There are 5 ways to turn a row about zero (a turn may also mirror it). The second row of each pair is the first, turned, with some noise.
Known pairs, each followed by its turn:
[ 20.4  11.0  -0.4 -21.4]
[-3.8 28.4  9.5  5.9]	(0)

[ -9.7 -24.2  -6.7 -19.8]
[29.3  8.8 14.8  4.9]	(3)

[-25.0  -4.5   1.0 -47.6]
[25.3 15.9 -0.9 43.3]	(2)

[  0.9  17.5 -34.2 -12.8]
[13.1  4.9 22.8 32.0]	(0)

[ 3.4 21.2 15.2 51.9]
[-27.4 -31.2 -22.7 -32.1]	(2)

[15.0 -8.7 14.5 52.3]
[-48.1  27.2   0.3  16.0]	(3)

[  4.4 -17.0  -8.8 -23.6]
[ 9.0 19.9 15.1 15.8]	(4)

[-38.9   9.8  -3.4  -2.5]
[-21.4 -32.2  17.5   8.4]	(0)

[ -1.5  28.4 -11.9   5.5]
[-17.2 -23.1   1.5 -12.2]	(3)

[ -4.2   6.6   2.7 -10.5]
[ 7.7 -8.1 -5.9 -0.4]	(3)

[ -1.2  35.3  -8.2 -12.4]
[ -3.8  20.6 -32.5  -9.0]	(4)

[ 24.0   7.7 -16.1 -27.0]
[ 0.5 16.1 -5.7 36.4]	(1)

[ -0.7  -9.3 -20.3  19.1]
[ 11.3   4.2  -3.0 -28.7]	(2)

[ 11.1   3.2   3.6 -19.5]
[-5.7 17.5 10.6 -2.9]	(0)

[-23.9  -1.3  -2.1 -26.3]
[19.5 13.8 -9.3 25.4]	(2)

[ 7.0 15.1 18.3 -6.4]
[ 15.4  -1.6 -18.0  -2.2]	(4)

[-21.9   8.6  27.4  50.1]
[-41.8  -6.8  -5.1  44.2]	(3)

[15.4 -7.0 -0.9 26.2]
[  7.5  21.6  11.5 -17.6]	(1)

[-45.2   3.8   1.1 -30.1]
[ 28.6   8.8 -28.2  37.8]	(2)

[-2.4 -2.8 -4.1 59.6]
[-26.0 -36.4  19.7 -32.2]	(4)

[ -2.2   2.7 -13.3   1.2]
[ 7.7 -4.7  3.3 10.7]	(0)

[-25.0  12.6  -0.9   5.1]
[  0.7 -13.8 -20.1 -13.8]	(1)

[ 11.9 -23.1  20.1  43.1]
[ 11.2  14.2  30.8 -37.7]	(1)

[ 29.0 -51.3 -26.7  -6.5]
[11.6 22.0 60.6  6.3]	(4)

[-0.7 25.6 -0.7 -5.2]
[ 14.1  -6.6 -18.1   7.2]	(1)

New pairs. What belongs after each?
[ 8.0 -4.9 51.0  8.9]
[-14.6 -47.9  13.1  12.9]	(2)

[ 8.3 -8.4  9.8  5.9]
[ -2.1 -11.8  11.1  -4.8]	(2)

[  3.0 -14.1   8.5  47.8]
[-11.6 -38.3  22.6 -22.1]	(4)

[  4.2 -33.8   0.2 -16.3]
[27.1 28.5 13.3  1.0]	(3)

[ 0.2 -3.0 -7.5  9.7]
[  2.0   1.8  -1.3 -11.9]	(2)

[-31.9   0.2   1.4  -7.1]
[ 19.1   1.9 -22.1  14.3]	(2)

[-17.7  -0.5  59.6   2.9]
[-47.9  -9.4 -24.0 -32.5]	(0)

[-46.3   1.7   6.3   4.1]
[ 21.7 -13.7 -36.3  10.7]	(2)

[ -7.5 -18.6  15.3  29.2]
[ 10.3 -32.0  -3.2 -19.3]	(2)

[ -1.5  57.1  19.3 -10.8]
[ -9.0 -44.8 -44.4  -7.8]	(3)

[-4.4 16.6  2.0 -0.8]
[ -2.2   2.9 -16.7  -4.8]	(4)

[-24.3   7.3 -12.5  18.9]
[-32.3  -8.5  -7.0  -2.4]	(4)

[ -4.4  -1.8   4.7 -11.3]
[10.5 -3.1 -1.9  6.1]	(3)

[ 10.7  39.0 -46.5  -1.1]
[-18.1 -32.3  15.8 -49.5]	(3)

[ -8.6 -58.1 -36.9  37.2]
[-13.0  37.2  65.9  12.9]	(3)

[10.3 -3.8 12.4 15.1]
[ -7.0 -18.4   5.9  -9.2]	(2)

[-24.6  25.1 -29.0   7.3]
[-43.2  12.5 -19.2  -3.9]	(4)

[  0.3   9.0 -20.8   4.9]
[10.7 -4.3  3.7 21.3]	(0)

[-15.6  19.2  59.6   1.7]
[ -0.5 -13.0 -47.0  40.0]	(3)

[ -8.1 -11.5   8.8  -6.9]
[-10.0 -12.4   7.9  -0.6]	(1)

[-21.8  24.0  40.3   7.3]
[-46.6  -9.9 -19.7   1.1]	(0)

[ 22.7  27.7 -22.8  -6.3]
[ 16.8  24.5 -26.0  20.5]	(1)

[-20.2 -22.8 -27.6  23.4]
[ 33.9   4.4 -15.7 -32.4]	(2)

[17.0 -0.1 -2.6 -0.9]
[ -5.9   8.6  -6.4 -15.2]	(3)

